Every row belongs to one group in each of 3 separate groupings. Each group adds its own fixed numbers to the row, and there is some noise. The rows also spread widely along 6 directions, which tell nothing about the answers.
(in the rows, 128 means zero)
Some rows, each with its group in each grouping after it:
[ 93 161  99 127 106 142 159 114 204  86 200  70 120 121  83 125 124  64
 145 114 145 137 140 171 146 133 125 108] | (3) (4) H
[105  25 120  76 192 112 130 143 157 109 115 151 113 140  97 119  98 128
  75 115 128 130 127 119 113 135 107 157] | (0) (0) U
[123  94 117 174 191 147 175 158 154 140 140 159 140 127 163 169 107  70
 147 116 119 119 112 113 125 103  98 123] | (2) (5) H
[157  84 180 108 173 130 168 137 126 142 132 176 118 149 169 145 132 130
 162 133 126 110 131  84 129 111 114 171] | (1) (1) V
[117   4 154  52 172 143 136 142  85 124 128 163 129 112 100 133 101 138
  90 127 122 127  87  74 109 180 125 115] | (4) (3) U
[ 83  69 116 116 148 130 125 146 130 132 106 120  99 106 108 127 104 115
 105 117 130 134  86 136 143 110 106 122] | (5) (5) A
[113 126 122 148 139 147 151 136 172 147 148 110 126 109 149 157  96  80
 139 123 166 156 103 141 147 127 114 103] | (3) (4) Z
[ 59 131  93 134  98 110  59 150 135 181  42  81  39  98 148 108 135 166
 124 128 106 137 135 131 183 110  65 152] | (0) (3) A
[147  51 117  63 166 150 182 132 176  75 156 166 154 158 119 141 135 136
 128 154  96 119 180 114 100  98 138 207] | (5) (0) Z
[ 89  51 130  87 160 117 105 137 117 172 114 177  90  99 107 167 107 123
 139  84 150 128  61  97 162 158 108 106] | (1) (2) V
[122  92 171 113 142 128 153 132 111 167 133 150 110 153 166 111 128 147
 109 112 135 101 106 134 117 135 103 130] | (4) (2) U
[ 93 120 143  76  57 158 126 101 118 121 148 133  76  95 146 158 171 166
 193 158  98 117 149 109 151 134 124 170] | (2) (1) Z
[109  99 137  84 100 145 153 131 127  93 175 135 105 100  95 154 138 114
 144 141 125 130  97 131 138 144 127 125] | (5) (5) A
[117  59 106  54 188 131 128 149 155  80 138 175 103 122  73 208 130 108
 167 119 128 127 128  77 151 154 149 159] | (1) (4) V
[126 152 119 163 144 144 152 152 148 143  92 100  91 143 192 127 141 126
 147 138 113 111 162 147 152  71  93 180] | (2) (4) A
[130  70 146 107 188 136 181 144 168  80 165 142 149 120 120 140 108  82
  99 137 128 141 153 108 105 150 103 126] | (0) (3) U
[110  56 127 124 179 106 131 146 137 166  87 147 102 128 140 124  98 128
 111  98 143 129 103 126 150 111  99 149] | (1) (2) A
[111 111 119  87 154 119 150 130 173  80 169 125 108 135  92 155 137 101
 157 114 129 113 142 132 151 134 142 150] | (1) (4) V
[140 129 172 152 113 139 121 144 107 227 117 183 104 127 208 141 124 138
 139 127 138 119  69 111 152 146  79 123] | (3) (0) U
[128  99 120 128 151 137 141 148 146 169 111 150 112 139 154 134 116 129
 135 107 122 120 117 117 137 109  94 141] | (3) (2) H
[135  76 144 121 171 143 205 139 132 111 171 120 146 154 140 108 102  97
 104 119 117 103 128 151  89  92 120 142] | (2) (5) H
[ 84 118 121  68 106 128  98 126 138 111 134 117  60 111  99 147 148 149
 138 125 124 124 133 140 154 155 117 136] | (0) (4) U
[ 71  67 121 102 123 117 130 107 154 142 169 134 118  89  94 152 102 100
 133 105 157 144  83 146 148 160 118  98] | (1) (2) Z
[ 72 133  93 117  92 156 119 127 143 118 151 124  95  85 111 151 144 117
 163 132  90 119 142 117 161 150 102 133] | (2) (3) H
[139  73 160 150 171 132 160 161 114 182 142 168 133 112 164 159  79  92
 137 120 145 141  47 118 122 128  85  84] | (0) (5) H
[132 129 125 123 131 125 129 159 140 138  83 109  87 142 180 114 153 157
 136 155  90 123 180 119 145  92  81 194] | (0) (3) A
[101  78 139  59 135 140 146 121 115 122 136 112  86 145 117  82 134 163
  92 101 119  85 135 149 118 112 123 172] | (2) (2) V

New rows. What belongs after each?
[104  55 102  71 150 145 119 147 143 117 106 136 117 108 104 153 116 132
 120 135 112 145 146  90 135 132 130 158] | (3) (3) Z
[121  95 162  85 138 124 145 145 116 138 151 122  89 135 139 124 128 137
 126 121 128 111 100 134 124 129 113 136] | (0) (5) V
[155  71 139  96 200 166 187 151 156  78 154 183 141 138 124 176 127 100
 130 139 129 130 144 104 121 124 124 148] | (5) (4) U
[157  80 173 124 151 147 182 138 112 153 139 169 135 130 180 117 113 123
 122 144 129 119  97 109 115 121 101 159] | (2) (0) A
[127  89 152 124 160 128 142 147 143 151 121 170 103 130 165 152 130 121
 121 114 135 126 115 122 126 141  81 135] | (0) (2) U
[115 145 134  95  96 140 133 134 160 131 162 147 103 134 139 146 155 119
 164 132 122 115 123 112 150 157 117 152] | (3) (0) V
[103 122 112 120 141 119 140 156 168 103 136 126  97 151 131 155 151 101
 130 116 112 110 160 130 126 121 121 156] | (3) (5) U
[ 91 143 146 126 106 124 113 132 150 145 112 125  58 129 166 136 162 142
 156 137 115 123 155 124 152 124  81 156] | (0) (1) U
[ 66  88 162 159 141 126 128 128 139 170 127 118 112 114 142 123 100  94
 121 122 161 139  77 118 142 151  86  78] | (4) (1) U
[ 95  96 108 133 142 133 124 146 133 172  94  81  99 137 133  66  90 138
  83 104 116 125 135 142 139  89  95 139] | (3) (3) H
[ 96 147 139 148 141 145 176 124 157 122 185  95 123 113 139 128 112  61
 133 114 157 124  97 160 142 136 107 100] | (2) (4) V
[ 80  73  81  85 193 142 149 146 186  53 129 105 123 126  84 129 118  89
  99 112  98 120 183 105 125 119 129 171] | (2) (3) V
[ 88  74 127 111 124 141 127 129 130 142 147 165 120  72 111 166 105  91
 143 128 143 145  55  98 150 177 105 104] | (2) (0) A
[145 160 127 199 140 142 161 158 181 189 122 171 134 150 219 156 133  92
 175 130 121 132 125 105 151 103  80 149] | (3) (0) H
[ 74  75 119  94 143 135 109 139 129 149 117  93 102 100  99  94  87 108
  80  96 147 141  85 120 144 146 109 102] | (3) (3) V
[126  51 141  79 174 139 145 147 112 124 115 139 118 135 129 101 108 140
  70 123 120 119 140 105 113 127 118 149] | (3) (3) U
[117  84 111  54 103 143 125 124 120 116 124 139  80 143 114 102 155 189
 137 132  69  82 159 119 132 108 122 214] | (2) (0) H
[ 80 114 116 104 104 125 138 114 136 121 124  76  76 133 125  68 134 151
  91 108 118 100 146 176 135  95 105 168] | (2) (2) A
[106 140 106  90 118 142 125 154 144  96 127 152  71 136 148 192 192 136
 189 135  76  88 167 100 153 120 124 196] | (2) (5) V
[107 159 149 138  97 118 142 131 147 170 138 105  98 169 184  81 154 142
 138 125 113  90 128 150 134 114  94 171] | (4) (0) V
[120  78 153 117 173 113 147 150 125 153 147 167 120 118 135 174 109  94
 150 107 144 124  69 105 141 142 118 111] | (1) (5) V
[145 145 164 128  92 158 158 125 113 173 180 140 116 114 160 146 117 114
 168 131 148 131  73 136 147 144 106  91] | (3) (4) H
[148 121 107 116 168 133 183 138 192  77 168 144 130 157 123 168 147  90
 183 134 100 110 192 123 137 101 136 179] | (1) (4) H
[122  93 154 147 191 155 190 138 148 127 169 126 166 109 152 127  87  57
 106 120 138 133  99 114 122 139  99  98] | (2) (3) V
[127 125 141 122 114 125 125 149 144 151 110 160  83 117 169 158 152 136
 167 136 122 136 122 116 153 130  85 153] | (0) (2) A
[127  87 144  90 116 138 155 129 131 145 158 162 126 145 134 130 135 144
 156 139 103 109 109 103 122 143 116 153] | (4) (0) H
[131  26 133  44 155 156 147 133  80 114  95 125 105 140 140  93 123 202
  89 149  76 101 178 111 103  87 131 215] | (2) (3) Z
[ 93 132 143 170 113 143 136 134 126 181 119  99 111  92 165  91  95 103
 102 129 141 148  82 153 165 114  69  90] | (5) (3) A
[119 124 158 101 101 128 140 140 110 143 145 145  88 157 168 144 171 157
 152 142 100  86 122 127 125 135 112 157] | (4) (5) U
[145  64 140  22 130 152 162 123 121  82 166 147 121 140 106 158 153 165
 161 163 108 114 147 105 107 139 158 180] | (4) (4) Z
[115 138 115  83  97 130 127 131 177  96 158 157  94 141 126 163 182 131
 162 139  99 104 179 107 141 155 125 185] | (3) (0) U
[127 138 138 132 171 139 172 151 189 101 181 130 133 112 129 177 117  50
 157 129 157 151 105 122 139 150 105 104] | (0) (4) V
